Every row belongs to one group in each of 4 separate groupings. Each group adds its own fixed numbers to the row, and there is some noise. The rows also spread widely along 13 directions, which tell nothing about the answers.
Known rows, each followed by its group in each grouping:
[ 0.39  0.38 -1.31  0.06  3.34 -2.03 -3.84  0.13  0.26  0.35 -1.03  1.24
 -1.25  0.00  1.77 -0.98 -0.83 -1.80  4.47  1.68 -0.13  1.08  3.42  2.96
 -1.14 -0.96  0.31  1.36 -0.23 -0.14]	tebi q539 (0) q74
[ 0.75  0.36 -0.13  0.75  1.39 -0.43 -3.52 -0.34  2.55  1.60 -0.23 -0.07
 -0.42 -0.33  2.94  1.09  1.81 -0.60  0.36 -1.17  1.04  2.11  0.38  2.68
 -1.96  1.78 -2.63  0.22 -2.33  1.72]	Sovaz q405 (4) q73
[-0.01  0.83 -0.09  0.97 -0.11 -1.72 -3.67  2.15  2.53 -0.04 -0.70  2.24
 -2.02 -0.02  3.39  5.98 -0.51 -0.11 -1.41 -2.79 -2.69  4.33  0.33  3.55
 -4.23  1.84 -2.73 -1.76 -0.61  2.37]	Kovi q179 (3) q866
[-1.22  0.50  2.47  0.98  1.10 -1.67  0.37  0.44 -0.33  1.39 -1.09 -1.53
 -2.23  0.46  0.83 -4.40 -0.25  0.68  0.78 -3.61  0.37  0.24  1.78  0.57
  3.02 -2.12 -2.26  0.64 -1.47 -0.93]	Sovaz q104 (1) q163
[ 0.42 -1.36 -1.04 -0.04 -1.07  0.16 -3.97  0.35 -0.75 -0.85 -1.93  1.64
 -2.22  1.56  3.48  2.05  1.60  0.71  1.06 -4.89  0.39  1.71 -0.91 -0.13
 -1.44 -0.69 -0.57 -1.94 -1.33 -2.25]	Nufo q179 (3) q119
[ 1.68 -2.80  2.89  0.59 -2.29 -0.03  0.48  1.08 -1.78 -1.10 -1.84  0.55
 -2.24  3.17  2.09  1.60  0.80 -2.27  2.59 -1.69  3.37 -2.15 -2.82 -0.38
 -3.17 -0.63  0.09  0.87 -0.74  0.43]	Nubiz q890 (1) q163
[ 0.14  1.46 -0.09 -0.16  3.23 -3.43 -0.97  1.00  0.63  1.36  0.77 -1.40
 -2.12 -0.72 -0.72  0.20 -2.35 -1.59  0.18  2.59 -1.75  1.80  0.99  1.57
 -0.43  1.38 -0.97  2.67  1.24  3.42]	tebi q405 (2) q119
[-0.38 -0.91  1.48  0.87 -2.17  0.83 -0.74  0.18 -0.38 -1.94 -1.83 -0.03
 -0.79  1.40  1.48  3.15 -0.73  0.70 -0.98 -3.39  0.60 -0.10 -1.86 -1.04
 -0.22 -0.74 -0.23 -1.27 -0.87 -0.57]	Nubiz q539 (0) q866
[ 0.53 -1.29  3.70  0.97 -1.10 -1.84 -0.80 -0.32 -2.26 -0.35 -3.41  2.18
 -4.76  1.94 -0.51  1.99 -0.88  0.23  0.77 -2.67 -1.61  2.03  2.99  2.66
 -2.05 -2.89 -2.22  0.85 -0.61 -0.30]	Nufo q104 (2) q74
[ 2.34  0.70  0.67 -1.17 -2.00  1.18 -2.47 -3.24 -0.92 -1.58  0.40  0.31
 -2.42  2.03  0.98  0.59 -0.31 -0.57 -0.88  0.63  0.64  0.78 -1.78 -0.23
 -0.88  1.88 -0.07  2.17  1.70  0.21]	Kovi q890 (4) q73
[-0.47  1.41  1.00  2.75 -0.39  0.00 -4.05 -0.56 -2.98  0.85 -1.63 -2.85
 -0.39  0.37 -2.13 -1.80 -1.41  1.68 -2.07 -0.25  0.07 -1.46  2.33 -0.17
  1.03 -0.79  1.58  1.96  1.49 -1.76]	tebi q890 (3) q866
[ 0.68  0.23 -0.28 -0.09  2.87 -1.85 -2.39  0.90 -0.23  0.90  0.51  0.25
 -1.44  0.08  2.10  0.63 -0.05 -2.72  1.71 -0.55 -0.77  1.85 -1.69  1.31
 -2.23  1.76 -0.95  0.60 -1.37  1.60]	Sovaz q179 (2) q866
[ 0.77 -0.52 -3.47 -1.02  0.77  0.19 -1.84 -0.64 -0.02 -1.59 -1.35 -0.65
 -1.02  0.30  2.04  2.21 -0.54 -0.21  1.52 -1.38 -1.09  0.69 -2.42 -2.38
 -2.31 -0.24  0.56  1.38 -0.68 -1.07]	Nubiz q179 (3) q119
[ 2.15 -1.02 -1.12  0.45 -2.06  1.94 -1.49 -1.24 -2.49 -0.15 -1.97 -0.72
 -0.92  0.61  0.38  0.23  0.15 -1.20 -0.45 -4.97  1.91  0.76 -0.59 -1.29
 -0.84 -1.64 -0.79  0.05 -2.10 -2.01]	Kovi q890 (2) q119
[-1.31  0.06 -0.37  1.72 -1.70  2.61 -2.34 -0.63  2.09 -0.62 -2.21 -2.04
  1.77  0.56  1.11  0.92 -0.38  1.80 -1.06  1.16  2.35 -2.77  1.34  0.13
  0.87 -1.11  0.93  1.07 -0.50 -0.83]	Nubiz q890 (1) q119
[ 0.49 -1.52 -1.30  0.01 -1.02  2.40  0.47 -2.83 -2.23 -2.05 -2.67 -1.99
  0.33  2.40  0.43 -0.98  0.40 -1.71  4.55 -0.03  2.12 -4.24 -2.92 -1.39
  0.14 -2.21  2.40  2.28 -1.54 -2.66]	Nubiz q539 (2) q866
[ 0.94  1.55  0.61  0.66 -0.69 -1.32  0.47  0.45  0.46  1.72 -0.55  0.92
 -4.75  0.28  2.22  0.01 -2.74 -2.46  0.70 -5.09 -0.94  3.89  3.35  3.92
  0.06 -2.30 -4.01 -1.79 -1.82  1.26]	Nubiz q539 (1) q74
[ 1.73  0.57  0.34 -0.81 -3.90  3.77 -5.11 -4.23 -1.07 -2.69  0.28  2.48
 -0.51  2.45  1.90  2.30 -0.74 -0.14 -1.83  0.93  2.12  1.32  0.22  1.43
  0.42  0.59  1.47 -1.19  1.24 -1.13]	Kovi q539 (2) q74
[ 0.46  2.67 -0.55  0.95 -0.62  0.87 -1.95 -0.75  1.51  1.12 -0.60 -4.07
  1.01  1.78  3.25  0.07 -1.32 -1.89 -0.93  1.23  3.83 -2.95 -1.33  0.77
  0.09  2.60  0.43  2.11  1.02  0.72]	Sovaz q539 (2) q73
[ 0.32 -0.51  0.53  0.08  2.13 -1.53 -1.26 -2.37  1.17  1.12 -2.50  0.95
 -3.00  1.38  0.05 -0.90 -0.48 -0.67  4.04  2.10 -0.55  0.84  4.27  4.50
 -1.72 -2.80 -2.20  3.19 -0.74  0.55]	Nufo q179 (2) q74
[ 0.08 -1.71  3.88 -0.10 -1.80 -0.38  0.15  0.43 -0.99 -0.93 -0.26  2.07
 -2.38  3.16  0.54  1.96 -1.30 -1.49  0.78  0.12  0.70 -0.09 -1.12  2.10
 -0.18  0.03 -0.38  0.03  0.30  2.28]	Kovi q179 (2) q866
[ 1.10  1.28  0.63  0.60  2.56 -2.62 -1.68 -1.79 -1.54  1.76  0.66 -0.58
 -2.99 -0.13 -0.71 -3.60 -1.74 -1.70  1.09  1.30 -1.03  1.45  2.32  3.33
  0.43  0.23 -1.04  3.15 -0.19  2.15]	Nufo q890 (3) q74
[ 4.43 -0.71 -0.07 -1.07 -0.84  1.87 -1.90 -1.46 -2.47 -0.07 -0.70  1.58
 -1.98  0.78  0.67  1.90 -2.88 -3.10 -0.39 -1.82  4.00  2.44  1.37 -0.33
 -1.79 -1.00 -0.89 -0.74  0.20 -0.03]	Sovaz q539 (2) q119
[ 2.41  0.96 -2.38  0.84 -0.50  1.14 -2.83 -3.69  0.80  0.68 -3.87 -2.97
  0.30  1.01  1.18  1.31 -0.81  1.34  0.31  0.07  3.24 -1.60  1.36 -0.85
 -2.80 -0.76  0.26  3.35  0.77 -2.70]	Nufo q539 (3) q866
[-0.16  1.44 -1.56  0.17 -1.54  1.27 -2.91  0.49 -1.77 -0.91 -0.55 -0.23
 -2.30  2.75  3.45 -0.76 -2.25 -2.51  2.16 -0.76  1.23 -0.81  0.20  0.91
  1.05 -1.64  2.08  0.23  0.74 -1.07]	Nubiz q179 (2) q163
[-0.64 -0.88  0.59  0.81  0.09 -0.70  0.24 -1.10 -2.20 -1.81 -2.50 -0.91
 -1.16  1.83 -0.44  0.07 -1.77 -0.46  1.09  0.43 -1.70 -1.68  0.30 -0.22
  0.97 -2.15  1.54  1.56 -0.77 -0.93]	Nufo q539 (2) q74
[ 1.31 -1.53  2.60 -0.95  2.45 -0.97 -4.89  0.01 -1.46  1.64  0.56  1.81
 -0.34  0.14 -0.28 -3.43 -0.43  0.62  1.98 -0.83  4.14  1.01  2.52 -0.25
  0.63  0.04  0.77 -0.06  0.78 -0.27]	tebi q179 (3) q866
[ 1.94 -3.03  0.16  1.12  1.08 -0.90 -1.25 -1.52 -3.16 -0.38 -0.97  0.49
  0.55  0.73 -0.22  2.20  3.58 -3.02  3.05  0.66 -0.71 -0.51 -5.73  0.40
 -5.49  2.15 -0.15  1.96 -2.68  2.08]	Kovi q104 (0) q866
[-0.50 -1.99  2.77  0.19 -0.52 -1.92 -0.89  3.99 -0.72 -1.85 -2.57  0.76
 -1.97  1.90  1.72  3.07 -2.30  0.60  0.83 -2.12  0.95 -1.02 -0.17 -1.54
 -1.07 -0.23  1.60  0.13  1.44 -0.68]	tebi q890 (3) q866
[ 0.74 -0.29  1.80  0.14 -1.20  1.62 -0.21 -2.95  1.20  1.18 -1.36 -2.12
  0.07  0.84  0.50  0.74  1.08  1.40 -2.33 -1.34  2.19  0.64 -1.14  0.72
 -0.87  1.08 -2.27  1.07 -2.05  1.13]	Nufo q104 (2) q73
[ 0.59 -0.16  1.67  1.01 -1.01  0.11 -2.51  0.23 -2.63 -0.37 -0.39 -1.14
 -0.79  1.84 -0.95 -0.42 -2.04 -0.93 -0.92  1.97  1.17 -2.01  0.41 -0.64
  0.85 -0.10  2.17  1.76  1.57  0.38]	tebi q890 (4) q119
[ 0.75  0.61  0.94 -0.95  1.24 -3.72 -1.45 -0.74  1.12 -2.11 -1.31  0.97
 -3.84  0.88  0.93  3.69 -1.21  0.28  0.15  0.09 -3.97  2.34 -0.29  1.00
 -3.60  0.89 -1.35  2.72  1.49  0.39]	Kovi q539 (2) q74
[ 1.00 -0.05  0.18  1.35 -1.18  1.73 -0.61 -2.25 -0.64  1.95 -0.48 -1.17
 -0.73  1.27  0.60 -1.80  0.61 -2.22  0.99 -0.33  2.09 -0.20  0.13  2.81
  0.02  0.10 -0.97  1.15 -2.23  0.88]	tebi q890 (2) q74
[ 1.93  0.44 -3.24  0.18  0.02  1.92 -5.92 -4.40 -2.94 -1.96 -1.51 -0.18
 -1.30  0.36  0.20  1.16  1.33  0.14  0.54  1.79 -1.36  0.61 -0.37 -0.27
 -2.95  0.17  2.22  2.65  0.32 -2.58]	Nufo q890 (3) q73
[ 1.12 -0.88  0.09  0.63 -0.64  1.44 -0.28  0.88 -2.51 -0.25 -1.08 -1.47
  0.59  0.96 -1.08  0.54 -3.73 -2.02 -0.76  1.44  2.51 -1.51  0.72 -1.16
  0.60 -0.73  2.46  1.00  0.45  0.72]	tebi q890 (2) q119
[ 2.18  0.34 -0.51 -1.09 -1.30  1.24 -0.68 -2.73  1.48  0.73  0.64  0.45
 -1.17  1.18  2.50 -1.27 -0.88 -2.02  1.16  0.47  3.34  0.88  0.09  1.34
  0.41  1.07 -1.09  1.32 -0.36  0.86]	Kovi q890 (1) q74
[-0.28 -1.54  1.02 -0.20  2.10 -2.00  1.21 -0.45  2.56  1.28 -0.66 -0.48
 -0.53 -0.68  0.16 -1.09 -0.08  0.74  0.38 -1.75 -1.01  1.76  0.64 -0.09
 -0.36 -0.90 -3.07  1.12 -2.36  1.27]	Kovi q179 (1) q74

New rows, each followed by its group in each grouping:
[ 0.35 -0.32  0.15 -0.03  0.82  0.21 -0.72  0.34 -0.28  0.04 -0.56  1.53
 -1.74  0.57  2.77 -0.14 -0.08 -2.06  3.40 -2.05  0.47  1.21 -0.24  1.91
  0.18 -0.41 -1.31 -0.96 -1.87  0.23]	Sovaz q104 (1) q866
[ 1.45 -2.23  2.05  1.21  1.04 -2.55  0.32  1.13 -4.84 -0.72 -1.54 -0.72
 -2.33  1.82 -1.24 -1.61 -1.11 -2.48  1.69 -0.71 -0.43 -1.28 -0.87 -1.20
 -1.05 -1.67  1.45  2.18 -1.07  0.79]	Nufo q890 (4) q163
[ 1.50 -2.66  1.35 -0.47 -0.35  1.79 -0.85 -1.60 -1.49  0.92 -0.26  1.01
 -0.02  1.32 -0.03 -1.19 -0.01 -1.81  1.47 -0.64  3.03  0.55  0.16  0.61
 -0.23 -1.11  0.06 -0.69 -2.60  0.61]	tebi q179 (2) q74
[ 1.58  0.90  2.48  1.09 -0.66 -2.85 -4.20  0.81 -3.79 -1.44 -1.20  1.07
 -4.71  2.60  0.40  1.95 -2.66 -1.86 -0.17  0.52 -0.36 -0.22  1.18  1.11
 -1.81  0.17  0.76  2.04  4.25 -0.14]	Sovaz q539 (3) q119
[ 0.44  0.46 -2.72 -0.10 -0.36  3.06 -1.86 -2.87 -1.04 -0.09 -0.87 -0.49
 -0.76 -0.24  0.62 -0.36 -1.00 -0.38  0.93 -2.84 -0.51  2.06  0.74  0.44
  0.51 -2.63 -0.43 -0.56 -2.62 -1.67]	Nubiz q179 (2) q866
[ 1.68 -0.27  0.46 -1.38 -2.56  2.51 -1.23 -2.66 -0.05 -1.37 -0.53  0.41
 -1.51  2.12  2.47  0.66 -0.59 -0.66  0.39 -0.56  3.51 -0.29 -1.48 -0.50
  0.04  0.29  0.49  1.09  0.03 -0.82]	Nubiz q890 (2) q74
[ 2.53 -0.93  2.13  0.45 -0.07 -2.30 -0.22 -1.96 -1.67  0.53 -0.69 -1.53
 -2.03  1.30 -0.88  0.19  1.21 -1.48 -0.63 -0.70 -0.37  0.08 -3.13 -0.56
 -3.88  1.79 -1.51  4.35 -0.20  1.29]	Kovi q890 (2) q74
[ 3.01 -0.88  1.31  0.13 -1.82  1.53 -2.03 -2.69 -2.37  0.02 -0.73  0.56
 -1.64  1.74 -1.33  2.09 -0.06 -1.66 -0.38  0.37  1.62  0.96 -0.47  1.44
 -2.69 -0.15 -0.87  0.76 -0.09  0.87]	tebi q539 (2) q119
[ 0.28 -1.30 -1.24  0.95 -0.13  2.39 -1.67 -2.20  0.07 -1.00 -1.70 -1.62
  1.38  0.51  0.62  1.13  1.75  0.01  0.94  0.42  0.96 -2.15 -2.15  0.08
 -2.17  0.47  0.52  1.80 -2.49 -0.02]	Nubiz q890 (3) q73
[-0.11  0.13  0.33 -0.90  0.79  0.30 -1.17 -0.03 -1.21 -1.83 -0.21  0.52
 -1.11  0.78 -0.24  1.07 -2.04 -0.48 -0.14  0.61 -1.65  0.88 -0.04  0.27
  0.55  0.08  1.74 -0.16  0.39  0.44]	tebi q539 (2) q73
[ 3.03 -0.18  1.08  1.06 -2.02  0.67  0.47 -2.55 -1.92  1.40  0.00 -0.51
 -2.99  1.24 -0.73  0.28 -0.10 -2.89 -0.13 -2.09  1.52  0.94 -1.47  1.37
 -2.28 -0.81 -2.87  1.14 -1.29  1.53]	Nubiz q539 (1) q119
[-0.93  0.01  1.20  1.53  0.82 -0.02 -1.42 -1.84 -0.36 -0.64 -0.59 -1.45
  0.46  0.66 -1.44  0.59  0.71  0.25 -0.06  3.13 -1.63 -2.03 -1.07  1.47
 -0.99  0.37  0.51  2.15 -0.51  1.68]	Nubiz q539 (1) q73
[ 0.38 -0.14  0.04 -1.61  0.80 -0.25 -2.01 -1.63  0.99 -1.93 -0.24 -0.62
  0.23  0.74  1.99 -0.39  1.10  1.20 -0.48 -1.87  0.64  0.61 -2.78 -1.85
  0.22  1.38  0.84 -0.19 -0.40 -1.17]	Kovi q539 (2) q163
[ 1.39 -0.72  0.07 -0.86 -0.41 -0.98  0.00  1.14 -1.07 -0.62 -0.85 -0.65
 -2.62  1.59  2.80  0.42 -0.79 -1.31  0.51 -3.18  1.16  0.49 -2.20 -2.66
 -0.39  0.73  0.50  0.10 -0.25 -0.71]	Nufo q890 (1) q73
[ 1.37 -0.13 -1.26 -0.40 -0.78  1.26 -0.18 -2.63  1.01 -0.10 -0.71 -0.66
 -1.54  0.46  2.51  1.12  0.70 -1.74  1.00 -1.52  0.65  1.54 -1.31  1.59
 -0.74  0.15 -1.91  0.76 -2.61  0.00]	Sovaz q405 (2) q74
[ 1.74 -0.43  0.26 -0.02  1.66 -0.09  0.86 -2.60 -2.81  0.33  0.98 -0.98
 -1.38 -1.62 -3.23 -1.58 -1.81 -1.66 -1.97 -0.50 -2.11  2.86  0.10  0.07
 -0.06 -0.31 -1.36  1.41 -2.73  2.39]	Nubiz q890 (2) q74
[-2.18 -1.24  0.62  1.09  3.75 -2.45  0.29  1.31 -1.15  0.28 -1.82 -3.98
  1.59 -0.44 -1.04 -2.24  1.29  0.36  2.00 -0.24 -1.54 -3.39 -2.48 -1.96
 -0.29  0.37  0.87  3.64 -2.11  0.41]	Nubiz q104 (2) q73
[ 1.39 -3.73  1.57 -0.18  4.09 -1.51  0.45  0.40 -2.49  0.87  1.44 -1.07
  2.16 -2.60 -3.69 -2.20 -0.35 -0.66 -0.88  0.15  1.03  1.02 -1.89 -2.94
  0.58  1.41  0.44  0.28 -2.62  3.03]	tebi q405 (3) q119
[ 1.89  1.00 -2.42 -0.47  1.32 -1.08 -3.37  1.21 -1.51 -0.06  0.48 -1.99
 -0.50 -0.02  1.88  0.18 -1.91 -1.76 -0.19  0.35  1.27  0.29 -2.00 -2.62
 -1.18  2.80  2.29  1.52  1.92  0.18]	tebi q890 (3) q119
[ 0.53 -0.22 -0.87  3.62 -0.74  0.04  1.67 -1.07 -3.58  1.29 -2.82 -2.32
 -2.12  0.99 -1.76  1.04  0.42 -2.92  2.15 -1.47 -3.11 -1.12 -1.30  2.13
 -3.43 -2.65 -2.18  2.58 -3.00  0.86]	Nubiz q104 (1) q866
[ 0.14  1.35 -0.07  2.53 -3.88  1.33 -0.51 -1.22 -0.19  0.24 -1.24 -1.69
 -1.49  2.55  1.66  1.41 -1.00 -1.87 -0.91 -1.94  0.47 -1.43 -0.80  3.49
  0.56  0.05 -1.43 -0.11 -0.59  0.95]	Kovi q539 (3) q119
[ 0.66 -0.53 -0.46 -0.55  1.30  0.12 -2.13 -1.71 -2.27 -0.60 -1.49  0.09
 -2.23  1.01 -0.04 -2.24 -1.29 -0.35  2.66 -0.32  0.60 -0.65  2.21 -0.65
  1.03 -2.55  0.74  2.13  0.20 -2.26]	Sovaz q179 (3) q73
[ 1.19 -0.45  0.23 -2.10  0.72  1.01 -1.48 -1.71  1.23 -0.56  0.11  0.65
  0.40  0.83  1.69  0.05 -0.64 -0.99  1.40  2.09  2.74  0.46 -0.54  0.86
 -0.18  1.96  0.28  1.56  0.24  1.46]	Kovi q104 (2) q73
[-0.18  1.68  0.30  3.51  1.50 -1.01 -5.12 -2.04 -0.01  1.25 -0.31 -1.04
  0.02 -0.42 -1.43  2.07  1.30 -0.80 -1.08  3.91 -2.54  0.28  0.42  5.23
 -3.73  1.30 -1.71  2.64 -0.56  3.67]	Nubiz q539 (0) q119
[ 1.15 -0.07 -0.12 -0.13  0.24 -0.46  0.47  0.92  0.47  0.86 -0.51 -1.95
 -0.62  0.21  1.84  0.31 -1.23 -1.49 -0.69 -2.00  1.29  0.72 -0.99 -0.62
 -0.56  1.17 -0.62  0.37 -1.66  1.05]	tebi q890 (2) q74
[ 1.37  0.15  0.07 -1.99  1.57 -0.14 -3.93 -3.16 -1.03 -1.00  0.65  1.51
 -2.34  0.43 -0.15 -2.77 -0.31  0.23  2.47  2.20  1.62  0.65  1.23 -0.68
  0.72 -0.63  1.06  3.07  1.95 -1.44]	Nubiz q890 (1) q119
[-2.27  3.00 -2.60  2.19 -0.66 -0.21 -3.66  0.74  5.74  0.87 -0.58 -4.52
  2.75  1.05  6.80  1.86  0.89  0.62 -2.52 -0.80  0.73 -1.38 -2.55  1.64
 -0.15  4.28 -0.40 -1.25 -1.84  0.99]	Nufo q539 (4) q74
[ 1.20 -2.05 -1.08 -0.09  0.28  1.43  3.49 -2.31  1.21 -0.04 -2.40 -2.45
  0.16  0.39 -0.50  0.36  0.49 -0.32  1.39  0.69  1.07 -1.54 -1.69 -0.92
 -1.03 -0.71 -0.92  2.36 -3.25  0.81]	Nufo q890 (1) q73
[-0.49 -1.22  0.73 -0.08  0.73  0.13  0.65 -1.56 -0.17 -1.47  0.31 -0.33
 -0.92  1.43  0.87 -1.01  1.49 -1.42  1.86  1.04 -1.18 -0.44 -2.86  2.47
  0.54  0.83  0.08  0.55 -3.09  1.96]	Nufo q890 (2) q163
[-0.21  1.65  0.63  0.14  1.93 -2.43 -2.71  0.17  0.32 -0.80 -1.00  0.72
 -2.64 -0.08  1.23  0.33 -3.09 -0.08 -0.15 -0.31 -2.00  1.60  3.13  1.89
  0.64 -0.42 -0.32  0.94  1.19 -0.04]	Sovaz q539 (3) q74
[-0.91 -0.60  1.07 -0.13 -1.60  2.44  2.67 -1.79  3.93  0.45 -1.52 -2.28
  0.81  2.04  0.32  2.17 -0.09  1.12 -0.48  2.62  1.33 -2.27 -1.41  1.52
 -0.13  0.40 -1.60  1.63 -1.61  2.53]	tebi q179 (2) q73
[ 1.44  3.13 -0.17 -0.41 -4.35  1.97 -3.40 -2.44 -0.24 -0.82 -0.40 -0.27
 -4.37  2.95  4.54  1.03 -1.24 -1.21 -1.22 -2.28  1.90  0.98 -0.29  1.19
  0.71  0.94 -0.32  0.70  1.88 -2.30]	Sovaz q890 (2) q74
[-0.17 -1.30  2.74 -0.35  1.18 -1.76  1.33  2.23  1.07 -0.47  0.16  0.86
 -1.95  0.19  1.29  1.62 -0.49 -1.36 -0.18 -0.88 -0.98  1.63 -1.37  1.21
 -0.61  1.49 -1.87 -0.46 -1.93  3.31]	Sovaz q890 (1) q73
[ 1.93 -0.62  1.62  1.10 -1.11 -0.77 -3.43  3.87 -1.36  1.28 -1.45  1.30
 -2.59  0.56  3.10  1.86 -1.16 -2.02  0.06 -5.28  3.10  1.98  2.49  0.76
 -2.92 -0.95 -1.38 -1.92 -0.69  0.41]	Nubiz q890 (1) q73
[ 0.35  0.86 -2.10  0.39  2.61 -0.57 -3.45 -2.69 -1.75 -1.39 -1.12 -0.40
 -1.26 -0.48 -0.21  0.08  1.03 -0.48  0.61  1.36 -3.89  1.24  0.26  0.89
 -1.92 -0.06  0.47  2.93 -1.03 -1.47]	Sovaz q890 (2) q74
[ 4.09 -3.38  1.12 -2.12  1.30  0.60  0.02 -3.38 -3.13 -0.71  1.42  2.74
 -2.35  0.46 -1.32 -1.03  1.05 -3.08  2.29  0.12  0.86  2.74 -3.22 -0.34
 -1.87  0.70 -0.74  0.76 -2.52  2.35]	Nufo q890 (4) q119
[-1.15  2.91  0.26  1.66 -1.23  0.06 -4.73  0.37 -1.44 -1.05 -0.83 -0.50
 -2.67  1.40  2.00  0.72 -2.42  0.24 -2.05 -1.41 -1.78  0.19  2.44  2.42
  1.78 -0.36  0.64 -0.55  1.77 -1.18]	Sovaz q539 (3) q73
[ 1.57 -1.35  1.60  0.75  0.82  0.07  1.21 -1.17 -2.68  2.51 -0.56  0.01
 -2.13  1.39 -1.42 -3.02 -2.82 -4.12  3.29  0.93  2.09 -0.48  2.64  3.29
  0.19 -3.02 -1.51  2.12 -1.81  2.57]	Nubiz q179 (2) q74
[ 3.45 -1.39  4.83 -0.28 -1.13 -1.13  1.56  1.03  1.33  1.87 -0.39 -0.37
 -1.42  1.55  2.09  3.42 -1.03 -2.04 -2.31 -3.65  5.24  1.55 -2.39  0.01
 -3.25  2.81 -3.99 -0.48 -0.73  3.59]	Sovaz q539 (2) q866
[ 0.02  0.85 -1.61  2.28  1.54 -1.74 -1.94  1.52  1.11  1.56 -3.12 -4.32
  0.29  0.43  1.68  0.09  0.13 -0.77  0.90  0.05  1.61 -3.26  0.66 -0.87
 -2.34 -0.11 -0.34  3.97 -0.01 -0.96]	Sovaz q890 (1) q119
